Every row belongs to one group in each of 4 separate groupings. Each group adds its own fixed numbers to the row, and there is some noise. The rows also spread widely along 14 directions, which tell nothing about the answers.
In the rows, zero is written as 128.
Known rows, each followed by its group in each grouping:
[ 89 137 135  97 122 189 144 151 125 157  79 118 203  94 122 114  92  88
 138 120 160 116 149 115 159 140  85 122 131  94 135 144 111 140 134 104
 159 166 152 149 151]	P (4) Mutet gebur
[100 144 110 112 157 139 141 119 129 149 128 135 121 114 125 128 123  99
 159 114 165 114 130 124 112 157 105 137 120 132 106 124 136 122 133 111
 136 124 121 146 150]	W (2) defe zeze
[127 152  96 148 125 116 133 131 118 158 140 126 183 134 135 125  75 113
 127 139 113 103 145 103 130 143  84 117 145 103 132 110 129 140 123 170
 178 131 114 154 151]	L (1) tase Binip
[117 144 120 108 132 127 130 131  94 159 113 133 156 126  96 132 106 106
  90 100 139 141 101 143  89 146 105 136 138 142 104 144 129 147 135 136
 110 161 151 138 168]	L (3) rula zeze
[141 113  77 172 136  68 129 162 132 167 135 178 139 172  72  81 158  78
 138  98  71 109 164 177 104 183  91 188 102 152  94 107 132 150 138 157
 112 141 138 142 147]	M (2) Lidib Binip
[158 110 104  67 111 105  77 122 110 168  86 143 112 146 135 186 104 151
 138 122 129 119  95 137 110 114 150 121 110 102 150 139 113 159 102 106
 130 163  93 110 117]	P (4) dab gebur
[162 161 115  90 143  77 106 101 117 123 140 121 108 173 144 149 117  91
  64 106  94  88  54 112  83 109 119  87 139 141 129 125 143  93 156 155
 105 117 169 130 196]	W (0) defe zeze
[134 160  98 132 129 108 127 167 105 141 147 112 195 117 116 130  87 105
  81 113 143 142 132 127 113 141 101 108 159 127 127 115 133 128 121 177
 131 153 142 151 169]	M (1) Lidib Binip
[133 123  93 121 163  94  95 155 132 130 103 124 126 144 115 110 112 140
 118  74 115 110 123  94  78 147 145 112 154 127 141 111 148  99 140  87
 108 143 108  90 148]	G (0) rula zeze
[110 122 112 133 139 133 135 154 130 148 166 171 133 161  98 126 134 143
 154 130 123 122 143 137 124 172 117 136 105 149  60 131 159 136 125 121
 175 138 160 145 127]	G (3) dab Binip
[108 144 124 125 167 158 128 128 130 139 118 141 106 135 126 141 117 115
 160 111 148 102 142 139 139 172 118 138 111 116 113 115 149 120 142 100
 145 136 152 147 127]	G (4) Mutet gebur
[137 133 145 124 120 169 105 189 113 142  67 116 187 133 109 139  74  79
  95 101 114  84 137 102 152 125 111  91 133 103 123 156 131 127 134 118
 160 203 199 135 132]	P (1) tase zeze
[152 185 106 103 129 134 145 154  97 125 129 135 154 109 169 179 121 140
  77 123 173 177 123 156 139 146 129 134 161 119 178 130 144 175 114 148
 104 104 120 171 132]	G (1) tase zeze
[ 97 145 156 124 138 142 150 111 109 132 134 138 193 115 172 126 117 197
 112 155 137  96  95 117  99 149 121 109 134  82 165 133 117 134 152 115
 147 107  78 125 172]	L (3) rula Binip
[ 85  85 159 101 112 122 136 159 138 153 159 178 136 165  94 117 148 134
 169 125  68 107 138 138 127 122 113 162  99 145 103 130 169 149 136 101
 127 102 144 145 105]	G (2) rula zeze
[116 124 109 145 124 135 104 128 131 116 128 141 189 108 151  99  82 160
 106  82 107 147 130  38 108 131 116 127 139 124 136 171 137 171 137 147
 136  91 134 143 177]	M (3) Mutet gebur
[144 105 139 102 135  65  98 130 122 131 107 155 127 185 150 128 154 198
 117 122  72  88  98 138  70 140 161 133 126  92 173 119 149 123 141 104
 109 115  68  93 136]	W (1) dab zeze
[109  82 131  69 101  84  72 177 131 175 132 143 147 135 129 145 113 129
 164 117  95  91 116 148 108  79 153 133 114 116 155  78 119 123 103  83
  83 139  65  77  95]	L (1) dab gebur
[127 106 144 118 107 125  84 121  89 174 150 165 129 137 112 185  83 106
 116 116 103 104  89 153 110  99 118 140  80 143  89 156 125 185 119 170
 101 129 158 149 146]	L (1) Lidib gebur
[149 162 109 176 169 118 114 142  96 130 130 146 141 133 152 166  93 200
 111 119 156 108 136 133 108 190 147 121 139  83 144 126 151 151 123 142
 155 150  92 135 126]	L (1) Lidib gebur
[140 161 138 134 169 113 103 129  97 119 129 123 116 160 128 161  99 117
  85 102 116  95 114 132 105 156 123 118 134 112 116 125 175 115 146 158
 131 137 174 160 143]	W (1) dab zeze
[144 115 104 109 115 104 121 164 131 136 110 143 180 149 136 110 118 149
 118 119 108 114 131 105 107 133 123 122 143 119 142 133 132 142 116 123
 143 141 100 116 144]	W (2) dab zeze
[194 150  51 101 116 100 110 192 147 159 111 130 167 118 174 139 138  61
 101 112 155 103 115 144 150 121 128 110 127 131 171  71  69 127 108 111
 104 153  96  95 148]	P (3) dab gebur
[169 117  83 110 127 124 122 139 141 163  96 167  98 160 110 134 157  97
 148 113 135 106 118 140 122 169 124 139  87 141  95 145 112 139 127  87
 147 175 148 113 150]	P (2) Mutet zeze
[150 162  60 105 119 105 125 121 151 144 140 128 146 134 145 101 106  74
 108 100 125 129 103  68 112 115  91 108 145 154 113 124 120 120 136 132
 148 119 153 128 189]	L (3) defe gebur
[158 149 104 123 141 107 116 117 117 141 118 145 117 152 139 153 136 135
 122 126 128 113 118 144 121 166 125 137 115 102 142 126 137 143 133 130
 140 130 122 142 144]	P (1) Mutet Binip
[107 158 128 116 155 132 138 113 114 148 133 127 148 110 145 144 106 109
 113 120 160 101  95 128  94 147 110 115 124 126 127 116 115 116 145 129
 119 125 126 134 181]	L (3) Lidib zeze
[105 124 120  93 131 115 113 109 105 170 107 117 155 142  85 129  89  87
 119 114 121 126 106 126  78 114  94 115 129 127 101 136 123 115 136 144
 125 153 145 131 184]	G (1) Lidib Binip
[125 117 120  82 140 139 103  81 124 142  62 111 130 134 124 120  94 105
 125  96 135 103  81  68  69 118 116 100 117 119 114 172 108 109 147  96
 134 154 141 104 206]	W (2) Mutet zeze
[127 138 137 106 133 127 130 184 132 153 113 139 132 148 135 160 137  84
 150 137 123  89 155 181 165 136 123 140 113 109 160  81 147 126 126 105
 130 143 134 140  78]	G (1) Lidib zeze
[157 103  97 122 145  94  69 151 122 147 101 164  97 150 111 137 147 122
 128  76 108 115 115 138  94 152 157 155  93 144 108 137 130 151 131  95
  93 141 129 103 126]	P (3) dab Binip
[ 99 146 129  94 140 118 117 125 124 152 127 125 143 121 128 133 119  73
 140 116 118 109 129 132 133 129  98 147 117 117 137 103 138 129 144 122
 117 100 139 158 133]	P (3) dab Binip
[134 144 113 103 109 101 118 150 129 141 135 126 148 149 124 131 110  86
 116 119  94 123 129 123 133 115 108 128 137 123 141 112 152 123 133 141
 135 130 159 151 128]	M (1) tase Binip
[123  87 107  99 111 146 103 157 123 166 108 167 129 160  50 118 128 136
 144  97 131 139 113 111  95 156 138 123  91 161  17 198 143 139 120  77
 176 216 196 106 147]	P (3) dab Binip
[188 136  63 127 116  73 118 143 121 154 123 163 121 189 120 131 138 114
 106 127  92 114 113 145 114 151 122 136 124 145 117 130 136 149 122 154
 145 150 136 124 149]	W (0) tase Binip
[122 133 114 121 142 144 109 130  93 167 137 145 126 109 115 177 101 100
 124 116 161 123 110 169 121 137 123 134 102 144 109 129 112 168 118 146
  98 131 127 144 144]	G (0) rula Binip
[154 145  78 126 165  59  95 105 135 142 109 135  83 168 132 124 123 106
 134  90  82  94 121 111  93 161 121 141 132 110 152  95 147 109 149 129
 117 111 111 130 147]	P (4) tase Binip
[110 153 145 119 135 134 124 150 131 110 151 130 147 130 171 159  88 149
 142 130 112 118 161  79 164 122 122 122 145  99 172 120 195 149 127 134
 165  75 137 179  81]	G (1) Lidib zeze

New rows. What belongs after each?
[ 82 103 155  97 121 134 132 142 162 133 140 145 155 160 126  92 118 120
 158 119  69  74 125  81 121 111 102 108 121 128 120 125 152  99 154  95
 153 107 155 128 147]	G (4) defe zeze
[ 96 109 120 111 116 116 134 120 119 167 194 176 135 141 116 152 124 194
 157 141 136 141 105 127  91 152 128 139 109 152  75 138 147 156 107 134
 154 116 106 135 147]	L (3) Mutet zeze
[ 55 136 177  57 140  88 112 125 122 143 142 116 144 115 134 133 127 104
 142 104  88 115 113 129 103  94 110 150 141 108 178  82 162 111 157 108
  69  61 100 153 118]	P (3) defe zeze
[178 124  64 138 110 100 106 177 128 166 113 160 134 169 125 156 105 151
 148 134 121 116 157 123 139 153 136 127 128 127 122 126 135 171  85 146
 201 179 103 126  80]	W (3) defe zeze
[ 97 121 107  83  93 165 128 133 130 168 128 128 192 115 102 123  75 100
 147 127 145 143 132  72 137 110  84 103 126 125  79 167 129 148 112 127
 193 156 164 153 159]	P (1) dab gebur
[ 97 122 128 136 154 144 137 126 145 148 157 164 118 150 131 116 131 127
 167 125 123  73 129 106 129 159 120 133  97 131  81 119 150 109 150 102
 172 118 144 133 138]	W (3) rula gebur
[ 94 132 121  64 141  42  94  93 116 156 119 103 134 145 118 125 102 111
 115  88  72 125  87  95  46  98 110 128 162 109 166  86 142  93 150 131
  75  89  81 122 168]	P (3) tase zeze
[159 116 140 127 148 163  90 109 115 148  31 160  84 137 149 159 136 100
 142 105 133  74 109 151 126 151 144 148  67 105 143 177 103 168 149  86
 123 152 139 114 131]	W (1) defe zeze
[133 167  99  94 121 145 131 135 126 149 142 126 142 104 171 172  88  91
 147 141 169 121 136 115 167 110 105 125 129 119 148 113 135 153 106 145
 162 113 120 169 106]	W (2) defe gebur
[164 132  73 162 190 120  74 135 123 123  83 138  86 117 162 152 106 186
 143  78 183 110 140  93  87 195 183 124 125 104 142 133 133 138 114  89
 133 148  61  91 124]	W (1) dab zeze
[127 147 106  42  87  88 138 121 130 168 146 137 128 172  97 147 131  58
 132 137  85 153 119 132 141 103  76 147 129 147 110 118 170 147 123 148
 161 117 186 184 117]	P (3) dab zeze
[107 123 100 114 122 128 151 154 154 145 119 149 178 132 141  79 130 128
 149 121 123 120 153  95 131 144 101 140 141 121 139 129 139 135 134 110
 152 116 112 132 149]	W (4) Lidib gebur
[131 142 131 171 157 167 118 147  99 136  94 128 178  94 145 146  90 130
 114 117 166  91 141 146 131 178 121 124 107  91 149 138  93 154 133 139
 131 159 118 139 155]	M (2) Mutet Binip
[112 157 132 113 138 121 140 126  95 149 118  96 212 127 130 131  77 117
  81 136 138 102 113 139 104 140  85 101 162  96 150 108 111 110 130 181
 133 150 115 146 192]	W (4) Mutet Binip
[106 135 128  92 125  88 109 103 126 144 139 140 123 151 124 126 111 121
 137 108  81 124 112 105  97 111 107 141 136 117 134 126 168 128 144 123
 124  97 129 142 138]	L (1) defe gebur
[128 122 119 125 113 114 123 180 139 139 174 169 141 164 129 138 117 101
 136 117  66 109 147 124 162 113 106 147 116 148 115 110 173 151 126 147
 132  97 173 166  99]	G (2) tase gebur
[144 129 105 126 119  64 108 155  96 158 134 143 173 169  94 134 110 140
  89 109  76 131 137 148  92 147 104 141 152 110 131 117 150 158 118 181
 122 142 114 151 141]	P (1) dab zeze
[141  83  88 187 128 114 101 171 143 154 159 178 163 145 139 108 102 145
 154 112  93  75 161 101 135 160 121 144 102 143 104 117 117 169 109 165
 149 115 101 124 138]	W (4) Mutet Binip
[140 171  85  83 151 110 132 155 160 130 141  87 145 139 151 123 104  55
 125 123 148  81 117 101 138 119 106  71 155 126 144  50 129  44 136 105
 148 142 144 118 159]	G (4) dab Binip
[176 165  95 120 125 107 116 152 108 137 143 132 129 176 133 189  85 143
 107 145 121 123 130 120 146 137 128  99 139 120 123 124 175 140 106 167
 205 161 168 159  94]	G (3) Lidib Binip
[124 131  91 103 117 132 117 139 142 146 113 138 134 119 125 113 110  93
 149 100 133 133 135  89 133 136 115 138 129 148 126 138 141 149 124  98
 135 127 143 130 137]	L (0) Mutet zeze
[149 166 119 147 161 155 149 131 100 117  92 131 184 133 156 137 108 196
  91 133 172 117 124 120 107 189 126 102 149  78 140 159 132 133 135 131
 177 174 114 134 174]	W (2) Mutet gebur
[ 80 133 126  84 141 180 149 117 141 151 100 132 175  84 136  93 137 128
 141 107 193 125  90  88  92 145 116  99 121 121 101 164  88 101 155  48
 135 148 121 101 217]	P (3) defe gebur
[133 134  90 104  75 134 158 137 129 190 111 151 196 144 110 109 115  59
 132 149 107 127 141 144 153 119  57 152 123 126 125 136 105 176 119 150
 169 151 144 156 152]	L (1) rula gebur
[114 124 124 119 124 162 118 130 129 157  94 126 170 126 133 128  87  92
 142 127 126  96 132 103 139 125  97 114 108 115 127 132 102 139 136 123
 166 143 146 129 154]	G (3) Mutet Binip
[160 126  79  83  79 107 109 162 132 158 132 142 139 136 134 152 110  98
 134 125 122 150 123 117 145 102 130 128 125 141 138 130 131 156  98 130
 143 140 139 137 114]	M (1) tase Binip
[104 104 130  72  87 141 121 162 130 163 127 142 169 129 115 134 109 114
 144 125 120 136 122 115 128  90 112 119 127 138 120 142 132 149 112 110
 139 134 133 129 132]	G (1) defe zeze
[162 160  92  73 114 125 116 191  87 142  97 113 159 116 111 174 103 110
  75 104 183 179 121 165 128 129 135 126 167 135 132 134 147 149  89 132
 105 200 146 135 117]	W (2) Mutet gebur
[ 67 137 168  50 138 112 108 121 107 136 153  97 138 109 122 161  89 111
 131 110 127 124  98 124  92  93 120 116 138 117 145  98 159  98 135 119
  88 106 132 153 130]	M (2) dab zeze
[120 132 101 134 117 152 123 125 132 154 133 142 165 124 131 124  81 114
 146 118 131 115 141  81 136 136  96 123 121 122 105 147 132 154 120 136
 179 135 146 145 152]	L (1) Mutet gebur
[130 129 107  97 116 135  98 116 122 141 114 150 120 112 142 153 106 150
 143 108 140 150 112 102 121 120 143 134 112 127 143 173 135 176 123 109
 134 118 127 138 125]	M (0) defe gebur
[164 140  87 137 136 145  84 162 116 137  82 140 122 100 146 158  99  95
 119  78 152 133 143 108 151 145 142 143 117 121 146 153 127 179 118 115
 114 139 141 140 113]	P (1) tase Binip
[191 171  64 123 134  85 110 128  91 144 116 123 140 120 152 176 104 119
  74 118 164 148 100 157  97 146 129 124 139 119 171 117 102 153 111 175
 102 145  97 138 167]	M (2) Lidib Binip
[111 134 128 106 140 106 111 102 131 139 119 105 156 145 136 123  83  92
 118 105  86  97 117  80  98 105  91 106 143 107 151 104 133 104 149 145
 128  96 131 137 179]	G (1) Mutet zeze
[116 118 103 128 120 129 107 174 148 137 126 144 174 116 129  81 108 106
 125  80 111 114 136  73 119 119 115 122 140 139 118 138 134 130 136 101
 121 129 139 110 154]	L (1) defe gebur
[103 130 149  70 148 129 104 115 119 127  99 134  92 119 132 146 131 103
 142  98 138 126 104 125 107 117 139 154 110 131 134 149 165 132 147  86
  86 101 150 140 125]	W (2) Lidib Binip
[162 125  59 132 140  59  90 146 141 165 157 157 111 154 134 131 123  77
 120  82  86  90 112 127 105 132 117 136 117 149 124  76 109 123 127 152
  80 109 108 121 167]	P (4) tase gebur
[106 121 122 116 138  95 105 131 110 161 146 125 164 127 136 148  85 152
 131 121 124 110 117 114  88 128 122 120 139 116 138  93 125 133 113 157
 125 117  69 127 145]	W (3) Mutet zeze
[141 105 128  88 109 133 113 120 109 153  51 145 168 146 116 110 141 115
  97 114 115 125  94 144  89 127 116 141 108 119 130 184  96 160 142 111
 106 157 134 105 191]	W (1) dab Binip
[119 124 112  58  97 102 131 111 132 163 128 149 147 163 136 144 127 127
 149 156  91 132 117 137 130  99 102 137 123 115 156 118 142 154 121 123
 152 103 110 146 124]	G (0) dab gebur
[107 147 131 130 165 145 115  71 110 147  74 110 124 134 120 133  59 108
 132 106 122  80 118  85  95 154  93 112 128  91 133 147 132 121 154 130
 170 149 143 147 164]	L (4) rula zeze
[133 148 145  73  84 171 145 167 128 108  88 125 204 116 153 117 105 104
  80 119 116 133 116  75 159  92 101 112 154 118 172 181 148 159 139 101
 143 133 191 148 140]	L (2) rula zeze
[126 173 120 103 141 137 170 148 136 108 145 133 181  96 198 117 157 138
 112 142 175 120 119 136 140 153 119 130 143 111 185 103 124 123 140 109
 107  82  90 137 167]	W (2) Mutet Binip
[122 132  92  53  91  75 112 148 148 141 115 117 158 168  91  88 114 103
 121  91  69 157 128  58 106  90  97 116 178 121 128 139 184 103 134 103
 153 142 162 130 136]	P (1) defe gebur
[130 169 107 108 122  90 139 150 123 141 163 120 185 139 165 142 102 150
 122 160 122 111 136 126 135 135 108 116 161  97 179  72 147 125 115 152
 165 113  84 144 110]	L (3) dab Binip
